The rows come from 7 hidden closed curves, with some noise, and rows from the same curve form a group. Each curve winds through 6 dimensions. The rows are also pushed far along 4 directions, which tell nothing about the answers.
Some rows, each with its group after it:
[ -1  10  17  18  -5 -32 -48  43   1   2   8  13  13 -27 -23 -77]
Z_803
[ -5   7 -11  14   9 -41 -40  -1  17  -4  15  15 -23 -10   3 -55]
Z_115
[ 19  13  34 -11 -18   3  25 -39   2   4  -5   3 -49  10   9  50]
Z_115
[ 18   5  24   3 -32   5  23  18  -6  27  -4   0 -20   9   9  17]
Z_595
[ 12   4   4   4  -5  -8   5 -25 -13  -6  -2  30 -20  -4  37  33]
Z_115
[ -1 -33  21  11  39  35 -45  30 -16 -26  -4  14  55 -36  -1   4]
Z_354
[-14 -12   0   5  15  23  24  -9  -1  -1  -3  -6  13 -11   7  15]
Z_934
[ 23  26  30  -1 -25 -13  -5 -18  -4  -5 -15  10 -63  -1  31  38]
Z_934
[  1  24  16  15 -37 -43 -37  28   3  22  -3   6 -12   5 -21 -24]
Z_577
[ 13  -2  36  25 -16 -38 -31  15  11  23  -8  -8  -5 -18   2 -36]
Z_115
[  0  20   5   6 -21 -26  25  -1  26  35   4 -45 -11  36 -33 -29]
Z_354
[  2  -4   6  10   3  16 -17   7  11 -13 -13   6   7 -21  17   5]
Z_595
[ 24  -6  34 -19 -38  11  33 -34  -4  20 -13   1 -16   2  10  63]
Z_859
[ 17 -30 -23 -10  -4  27  50 -36  -7  11  -3  16  32  15  39  62]
Z_115
[-10  41  -2  -5   8 -35 -28 -32  -3 -33   1  36 -63  -1   1   1]
Z_115
[ 31 -26  41 -16 -10  19  24  -9 -26  12 -12   7  31  -8   2  43]
Z_595
[ -7  26 -12 -12   6 -13 -39   0  -3 -32   9  27 -32  -1 -14 -12]
Z_577
[ -4 -13  24   0   4  14  -7  12   5   7 -12 -29   6 -11 -16   5]
Z_859
[ -8  26   3  -1  -1 -28 -22  -3 -17 -12   7  30 -55  -2   3  -2]
Z_934
[-20  36 -33  -6  24 -12  -1 -27  -7 -39  18  24 -49   9   9 -12]
Z_354
[-11  -5  21  23  15 -26 -33  42 -19   6   2 -15   8 -27  -5 -60]
Z_803
[ 23 -24  33   6   1  -4 -16 -19  -9   1  -4   5   6 -18  27  27]
Z_354
[-21   4 -19   6   9  11  30  -7  20   6   3 -33   6  19 -12  -8]
Z_934
[-11  21 -41  -5 -17   9  38   9   0  14   5 -10  11  47 -14  17]
Z_354
[  8  -1  32  10   7  -7 -52  32 -20 -12   2  13  -2 -18  -3  -8]
Z_859
[ 35 -12  84  16 -21  -9 -22   0 -10  14  -6  22  -9 -35  15  16]
Z_803
[-18  -9 -44   4  15  37  12  37 -12 -10  -1  -2  65   8  -1  -1]
Z_354
[-13  37 -33  15 -23 -20   9  10  34  15  -3 -29   0  40 -22 -26]
Z_354
[-12  29 -71  -4  -7 -22  12 -14  22  -3  11  12 -14  40   0 -19]
Z_577
[ -9  19  10  16  -2 -20 -42  28 -13 -12  -5   7 -12 -18   3 -23]
Z_595
[-13   8  12  12   5 -14 -35  44 -27  -2   7  -4  23  -3 -28 -31]
Z_115
[-22 -38 -34  -3  50  53  -9  -3  -3 -32  15   1  78  -2  -8  21]
Z_115
[-28   5 -35  -5  21  16  10  25   9  -7  21 -32  36  20 -47 -48]
Z_934
[  3  25  19  10 -15  -2  20  19  -2   9   1 -34   4  12 -15 -23]
Z_859
[  1   7 -17   3   5  10  -2   3  18 -15  -3  19 -10 -12  16 -17]
Z_595
[ 38  -7  20 -20  -3  18   3 -40   6 -23  -7  26 -21 -16  35  41]
Z_934
[ 16 -25  16  -2 -18  43  22   8  -4  14  -5 -12  34   5  11  55]
Z_115
[-23 -22  -9  -8  38   9 -40  12 -13 -29  -5  13  -2 -39   2 -14]
Z_859
[ 12 -14  23  -1 -15  13   5  39  -4  16 -12 -10  49 -22 -21 -31]
Z_934
[ 11  -1  54  19  -4   5  -1  48 -16  18 -19 -16  20 -19 -13 -20]
Z_354
[ 15   7  60   9 -23   1 -24  23 -12   5 -23  -9 -16 -24   3  18]
Z_859
[ 28  -9  69  18 -19 -15  -5 -27 -12  21  -9   7 -14  -3  21  58]
Z_115
[  9 -27 -25 -19   6  34  33 -28  20  -2  -6  -1  20   3  15  29]
Z_115
[  3 -35 -20 -12  30  49 -16  14  -5 -26   8  35  46 -19   4  14]
Z_595
[-20   8 -38   9  35 -24 -51 -20  24 -41  14  40 -26 -19  15 -41]
Z_803
[  8   4  23  -3  17 -17 -25 -30  -7 -28   0  44 -53 -38  30  -4]
Z_934
[ 23 -28   7  -5 -32  20  36  21  -8  44 -13 -25  56  23  -5  35]
Z_577
[-13 -14 -15 -10  37  54  34 -30 -23 -33  11   5  14   0  26  59]
Z_803
[-10   9  22   8  12 -38 -60  22 -17 -10   9   3 -11 -16 -28 -43]
Z_595
[  5 -60  24 -14  21  25 -21   5 -21   2  -5   5  39 -35   2  26]
Z_859
[ -4 -33  17  14  13  42  -8  44 -11   0 -10 -30  81 -27  -7  -9]
Z_115
[-12  -3  -5  11  16 -18 -40  21   1 -11  -2  -6  32 -19 -15 -48]
Z_595
[ 25  36   4  -6 -57 -11  29   0  19  26 -17 -10 -25  31  -6  13]
Z_934
[ -3   4  39  12   0 -23 -30   5   4  10   0 -15 -33  -3 -15  -5]
Z_803
[ -4  15 -48  -4  -4 -33  10 -40  23   3  23  24 -24  32   2 -11]
Z_577
[ 23  25 -10 -18 -25  -7  36 -24   6   2   2  12 -29  20  11   7]
Z_934
[-13  14 -20  -1  -4 -20 -16  41  -8  11  20  -1   6  22 -39 -44]
Z_595
[  3 -30  21  -7  38  31 -19  11 -25 -25  -4  -1  17 -25   8  21]
Z_577
[ -8   2  15   7 -23  12  31  25  -4  39   9 -46  38  39 -43  15]
Z_577
[  9 -17  40  13  27  13 -33  -7 -19 -28  13  39   9 -46  24   2]
Z_803
[ -1   7 -42  -9 -30 -17  53  -9  20  45  14 -27   8  63 -24  -2]
Z_859
[ -2   5  -2  -1  -4 -25 -45  11  20  -2  -2  13 -14  -7 -22 -31]
Z_803
[ 10 -10  10  10 -28   7  31  32  14  41 -18 -46  44   7 -14 -21]
Z_934
[  5  20 -24   2 -41 -16  54   6  12  40  -2 -29  10  41  -7 -12]
Z_859
[  0  -5  36  20   3 -35 -30  26 -12  17   7  -9 -11 -17  -9 -43]
Z_803
[ -6  11   3  11 -24 -24 -31  34  -4  17   3   3  15   7 -25 -21]
Z_577
[-22 -48 -54 -18  62  52  15 -17 -20 -39   2   4  45 -21  33  23]
Z_803
[  3  31  -8  10 -27 -34  -1 -34  31  12   2  16 -60  33   9  24]
Z_803
[ 31   3  50  -3 -45 -31 -37  25  -6  30 -18   6 -23   1 -17  14]
Z_577
[ -9 -15 -30   3  22  36   6  28   9 -15  -1 -34  64  -8  -5 -35]
Z_934
[ -6 -46 -20   2  51  41   6 -31 -10 -29  17  23  42 -19  38  31]
Z_803
[-10   5 -11   7   3 -25  -5  21   2  15  17 -27  20  20 -32 -50]
Z_354
[ 20 -13 -18 -19 -12  36  43 -30  19   7   3  21   4  29  11  58]
Z_595
[-16 -27 -57  -8  22  14  24  17 -12   6  18  -2  55  14  -5 -24]
Z_354
[  9  38  14   9 -40 -20  -8  -6  20   9 -15   9 -58  16   5  23]
Z_595
[  9   6 -15  -2  10  -8  -4 -39  11 -24  20  27 -11   1  20  -2]
Z_859
[ -7 -24  20  18  22  23 -11  10  -6  -8  -4 -11  43 -32  10  -4]
Z_577
[ -1  39   0   0 -44 -21  28 -17  16  29   9 -11 -30  52 -27  22]
Z_577
[-18 -35  -7  -1  29  25   3  32 -14  -2  -5 -29  53 -30 -10 -36]
Z_859
[  4  14 -32  -4  -1 -11  34 -36  -2   2  18  18 -15  42  15  27]
Z_354
[-32  11 -47  -8  18  14  21  -7  22 -10   7 -28   5  20 -22 -20]
Z_859
[-39  25 -66  15  38  20  26 -15   4 -38  33   7  16  20  11 -21]
Z_803
[ 10 -25  15  -6 -20  -5 -30  11   0  16 -16   2   3 -18   5  18]
Z_354
[-11 -13 -27 -19  26  40   1  10 -19 -27  15   4  43   4 -14  12]
Z_577
[ 13  12  39  -3 -18 -14 -24 -12  -9   1  -2  20 -47   4   0  44]
Z_595
[ -7  -8   1  -7  26  26 -18 -14   0 -30   4   8  16  -9  -8  21]
Z_595
[ -2  -4  -8  -5  13  23  42 -36  17  -2   4 -16   3  18   4  25]
Z_354
[ 13  24  44  -1 -33 -45  -6  -7   3  28   7  -6 -47  15 -28 -12]
Z_577
[ 10 -14  10  -8 -22 -17  30  24 -19  47  -2 -25  38  24 -32 -12]
Z_115
[ 15   6  30   9 -41 -55 -33  26  13  46 -13 -11 -33  10 -21 -25]
Z_859
[ -3 -26   2  -1  14  20  25  23  -7  16   8 -43  51   0 -17 -29]
Z_934

New rows. What belongs after each?
[ -5 -10 -11   1  -3  -8 -24  21  -4  -2  -8   7  19 -25   4 -27]
Z_859
[ 30   4  69   8 -43  -5  -9  39 -20  31 -27 -29 -10  -9  -1  19]
Z_934
[-10  22  13   2  -3 -24 -58  28   7 -15 -18   5 -14 -19 -30 -33]
Z_115
[ 12  -7  25   3  -8  36  48  14 -15  15   3 -42  46  12  -7  14]
Z_859
[ 14  15  32   7 -17  -9 -37   6  15 -11 -19  22 -20 -34   5 -13]
Z_803
[ -4 -27  -8 -17   2  30  38  -8 -16   7  -5 -12  31  -8   6  23]
Z_859
[ 31 -16  59 -16 -33   1 -11  25 -10  28 -23  -7 -10 -21 -13  14]
Z_115
[ 16   1  17 -19 -21 -20 -12  -3  -6  12 -11  19 -27   0 -12  15]
Z_115
[ -7  -5   3   3  -3  22  49  24  -9  25  12 -45  25  20 -16  -9]
Z_595
[-13  23 -43  -1  -2   1  53 -42  31   3  -7 -20   4  38  -2  11]
Z_115
[ -8  39  -7  -3 -15 -28 -39  12   6 -15   0  36 -41  -2 -21 -23]
Z_934
[-11   9  -3   9   7  13   7 -21  14  -7   8  -6 -11  18   1  30]
Z_803
[ -7  36  -9   4 -11 -42 -13   9  -5  -2  -2   1 -12   7 -15 -42]
Z_595
[  9  16  -6  -8 -37 -17  20  19  12  33   5 -18 -23  26 -20 -24]
Z_115
[-15   2 -10   0  14 -33 -30  21   9   4   7 -12  13  -2 -42 -71]
Z_115
[ -7  -8 -31 -12  29  49   4 -24  -1 -45  15  39  29  -8  12  31]
Z_803
[  4  16  11  -9 -21 -41 -12  -8   1  19 -11  -1 -63  15  -6   9]
Z_803
[ 17  -6  28   4  -9  36  44  -3 -10   8  -8 -28  26   2  15  35]
Z_859
[-17   6 -84 -14  18   9  31  -4   1 -13  26  21  31  35  -4 -22]
Z_595
[  6  44   4   3 -35 -24   7 -26  37   7 -12  -3 -66  21   3   9]
Z_115
[  5  -9  -2 -11  13  -4 -56   2 -16 -31   6  54 -23 -28  15   6]
Z_115
[ 14 -25  11   2  30  -7 -46 -44  -1 -34  13  60 -33 -39  51  21]
Z_115
[-14  18  24   5 -12 -50 -61  44  -5   5 -14  -5 -34 -38 -30 -75]
Z_859
[  2 -20  -5  -3  -4   5  -8   8  -5   2 -12   7  22 -23  13   2]
Z_859
[ -4 -19  20  16  46  21 -49 -16 -12 -51  12  32   4 -47  34  12]
Z_115
[  5 -40  20  -2  26  40  29  28 -30   9  -6 -39  58 -12   0   4]
Z_577
[  0 -12  39  28   4  12 -40  56 -26  -2   3   5  51 -34  -7 -26]
Z_803
[ 11  17  36  10 -21 -15  -8   6 -11   9   1   2 -31   0   6  11]
Z_115
[ -3 -22 -24  -3   5  55  28   4  -2  -4   7 -11  51  12   9  39]
Z_115
[-26   7 -58 -14  42   2  -9 -44  21 -44  29  22 -18  10  -2 -13]
Z_859
[-12  24  -1   8   9 -15  -7  -2  22  -8   1 -14 -23   4 -17 -35]
Z_354
[  8 -39  13 -10  11  23 -16  47 -29   2   5  -1  44 -33  -4 -23]
Z_115
[ 15 -26  -4 -26  18  56  48 -43  -3 -14  10  18  14  10  14  64]
Z_595
[ -8 -10 -21  -7  27  40  20 -19 -15 -27  25  12  10   3  21  30]
Z_115
[  2  -7  -2  -5  24  -7 -35 -54  26 -35   2  35 -39 -27  26  10]
Z_859
[ -9  25 -60 -12   0  14  19 -10  29 -15  13  25 -15  33  -7  -4]
Z_595
[ 21  42  53  15 -70 -37 -14  26  24  39 -26 -14 -39  10 -29 -10]
Z_803
[  4 -31  -6 -18  12  44  -5  36 -31 -11   3  -2  73 -10 -15  11]
Z_577
[-37  14 -47   2  38   6 -19   1  22 -33  15 -12  19   7 -31 -46]
Z_115
[ -2 -16 -17  -8   9   6  22  22 -16   9  13 -13  32  -2  -7 -38]
Z_115
[  7  51  19   7 -46 -28  15  -7  23  21 -16 -20 -62  28  -7   7]
Z_859
[ 11  18  37   7   1 -12   5 -41   0 -10  11  22 -54  -6  20  22]
Z_803
[  2  -5  53   5  -2  -7 -36  43 -36   4 -18  -8  26 -29 -27 -13]
Z_115
[ -2  -5   4  10 -16  17  29  38  16  34   5 -40  17  17 -20 -23]
Z_595
[ 25  -9  66   5 -26   0 -40  45 -15   8 -32   6  13 -51  -4 -10]
Z_803
[-23  -5 -61   1  34  11  21   2  -6 -18  19  -8  27   9  15 -31]
Z_934
[  5   6  -6 -10 -18  15  20 -22  -5  -1   8  15   5  18   3  45]
Z_577
[ 21   1  58  -6 -26  -6   4  -5 -15  23 -13  -8 -14   8 -17  46]
Z_115
[  4  27  25  16  -7 -21  12 -28  12   0   3   2 -49   0  17  -2]
Z_803
[  2 -29   9  11   9  10  31  -5 -15  21   5 -12  32   4  18  18]
Z_577
[-13  14   6  18   3 -50 -63  16  -3  -9  18  29 -11 -26 -14 -64]
Z_577
[ 11  -2   8  11   0   5  -9   8  -7  -3 -14  31   4  -9  21  20]
Z_354
[-25  12 -45   3  -3  -2  -6  48  -7   0   9 -16  45  11 -29 -53]
Z_859
[-13   3 -18  14  44  -6 -23 -32 -10 -45  23  38 -15 -20  37  -8]
Z_115
[  7  -7  25  12 -28   8  13   7  18  36 -13 -33  19  22 -16  32]
Z_577
[ -3 -14  -1  -4 -15   6  59   4  10  45 -11 -55  15  22 -14  -1]
Z_859
[ -1 -12  -5   3  -2   9  -5  42 -12  11  14   2  58  -1 -26 -32]
Z_803
[ 38  -8  75  10 -36 -24  -9  21  -7  39 -21 -36 -23 -13   6   3]
Z_934
[ 29  -7  71  -3  -5  10  14 -54 -13  -3  -4  22 -54 -17  37  77]
Z_803
[ 25 -20  21 -28  -7  23   2 -36 -10 -11 -17  35 -18 -11  19  79]
Z_115
[  0  10 -17  -5   1  -4 -15 -48  34 -27  -5  25 -34 -10  22  16]
Z_859
[ 11 -30  32 -10   3  -6 -14   7 -15  14 -15 -10  -8 -20   0  10]
Z_803
[-14  30 -13  16 -12 -20 -15  21  33   7  -8 -29 -16  18 -22 -37]
Z_859
[ 28  -1  61  -3 -21 -25  -8 -40 -13  13  -7  13 -45   0  13  57]
Z_595
[ 17 -23  30  -7 -26 -12 -12  -9   4  23 -25   6 -14 -23  12  27]
Z_859
[ -1   6  36   4   4  -2 -26 -10  -5 -11  -4   2 -43 -12   4  26]
Z_934
[-16 -12 -65  -6  19  13   9   8  15 -12  15   2  34   5   4 -38]
Z_115
[  2 -23  25  19   9  34  25  23 -13  11   6 -24  64 -13   2  -5]
Z_803
[  8 -39  -5 -11  19  28  10  24 -40   3   4   1  52  -4   6  20]
Z_577
[-27  -4 -59  13  28  -4  -6  33  19  -1  15 -28  47  15 -22 -72]
Z_859
[ 15 -32   5 -14   9  36  35 -31   3   2  14  -1   8   4  18  42]
Z_115
[-11   2  -1  25  -5 -19 -23  36  13  18  -1 -23  20   0 -15 -44]
Z_803
[-23 -10 -25  11  40  -6 -14  39 -12  -6   8 -23  28  -3 -14 -61]
Z_577
[-31   7 -20  11  28  -5 -28  40  11  -9   9 -33  15   4 -40 -64]
Z_859
[ 22 -43  29  -8 -10  32  35 -26  15  27 -10 -27  35  -1   5  50]
Z_859
[ 16  14  12   2 -17 -39 -36  -4  12  -1  -6  38 -35 -21   9 -28]
Z_803
[-15  19 -22  -1   1 -14 -19  -9  16 -16  20  11   1   4 -23 -33]
Z_577
[ 23  24  39  13 -43 -35 -27  27  28  24 -25 -29 -28  -5 -13 -38]
Z_934
[-37  10 -27  11  22   8  -5  25  -5  -7  23 -22  32  20 -37 -27]
Z_577
[  1  -1  33  14   6   8 -25 -16   2 -12  -3  10 -23 -11  13  40]
Z_803
[  5  28  -3  -7 -14 -28  19 -33   1   1 -16  11 -35  10   7  12]
Z_115
[-34   3 -55 -15  31  26  11 -14   6 -34  11  -3  16  -2  -8 -12]
Z_859
[  5  22   0  -8   0   9  27 -21   2 -14   5  18 -42   5  12   9]
Z_595
[ 13 -24   1 -26  -2  38  14 -24  -2  -6 -15  12   6   0  10  69]
Z_803
[ -4   5 -11  21 -23 -13  31  12  16  40  -2 -42  44  38 -20 -13]
Z_115
[ -2  41 -38   9 -11 -33  25  -8  12   7  17  -3 -27  40   4 -35]
Z_859
[-19  20 -24   6  32 -12 -29 -12  19 -33  13   6 -37   5  -2 -27]
Z_859
[  7 -36  -3  -6  24  28 -17 -25  -2 -20  11  37   6 -11  26  48]
Z_595
[ 11 -23  62  10  20 -13 -42   4 -34  -8 -14  14  20 -44   3   7]
Z_115
[-16   2 -30  12  20  13  -2 -19  16 -17  23   1  12  20   1   8]
Z_115
[-29  10 -23   1  17   3   7  49 -22   0  17 -36  39  11 -40 -60]
Z_354
[-10 -27 -15  -5  44  36 -21 -10 -27 -41  27  34  23 -14  16  29]
Z_115
[ 32   7  38   0 -17   1  -5 -35  -8  -7  -4  30 -43   4  35  70]
Z_859
[ -7 -17  -1   4  26  26 -22  41 -30 -16   2  22  45 -13  -7   0]
Z_354
[ -7  -7   4  18   3 -33 -57  47 -15   6   7   9   8 -18  -7 -49]
Z_595
[-17  44 -46   6   1 -29   8 -43  40 -18   6  -3 -49  24  12 -24]
Z_354
[  6 -31   4   3   3  21  33  22 -20  23  -2 -33  49   0   8   2]
Z_934
[  6   0 -10  -2  17  -8  -2 -23 -10 -14   9  29 -34   6  29  23]
Z_859
[  0  47 -10  -9 -15 -25 -31 -21  20 -24   3  35 -69  13  -8   2]
Z_934
[ 15 -21  11   1  14  11 -17  -6  -8 -17  13  15  33 -21  12  -2]
Z_859
[-28  28 -61 -10  22  15  33 -11  -3 -28  26  -4   3  32  -9 -14]
Z_859
[ -9  -4 -35  -7  23   1  32 -35   7  -3   8   2 -28  23  19  17]
Z_859
[-10  32 -28   0  -7 -23  23 -21  -4   0   6   9 -16  34  -3   7]
Z_115
[ 18 -12  11  -8  17 -21 -35 -21 -12 -22   0  45 -31 -32  32  -4]
Z_577
[-13  16 -12   7 -24  10  38  -1  26  26   5 -42  25  41 -34   4]
Z_577
[-40  -7 -33  17  35  10  -8  40   3  -6   6 -49  42   2 -24 -53]
Z_803
[  9 -37  37   1  33   5 -57  -5  -3 -25   1  19   8 -53  11  -8]
Z_859
[  9  37 -29 -12 -12  -7  53 -47  13  -7   7 -11 -54  39  26  18]
Z_934
[-17  -8 -56 -15  40   1  12 -44  15 -26  16  17   8  10   1 -11]
Z_115
[-10  -1   7  11  18 -24 -15  16 -17   2  16  -3  -6  -9  -7 -44]
Z_803
[-15  -7 -36  -3  43  13  28 -31 -13 -28  19  10  18  -4  21  -8]
Z_115
[ -3  -1   2  -9  13 -18 -55 -39  21 -31  -3  40 -54 -28  12  12]
Z_859
[-21   6 -34  -9  26 -15 -43 -25  24 -32  13  22 -30 -10  -9 -23]
Z_859
[  6 -42  -1 -14  46  40 -16 -32 -11 -43  19  38   4 -36  37  31]
Z_115
[ 12 -14   5   0  -3   4  22 -12 -11  10  -5  -3  -4   0  31  26]
Z_934
[  1  31   5 -10 -37 -42  17 -34  23  23 -15  -3 -83  16  -1   7]
Z_859
[ 11  30  25  -1 -47 -22  33 -13  27  33 -11 -37 -28  20 -20  -6]
Z_859
[-15   5 -67  -7  17   1  -9  -3   2 -24  13  26  16  14   6 -14]
Z_577
[ 40   9  81 -10 -34   7 -12  -8 -12   3 -27  25 -42 -21   9  59]
Z_595
[ 14  -9  30   7  -5 -18 -10  16 -14  20  -5  -4 -18   1   4   4]
Z_859
[-13 -13 -60 -17  23  21  15 -15  -7 -23  -1  20  13   2  26  20]
Z_803
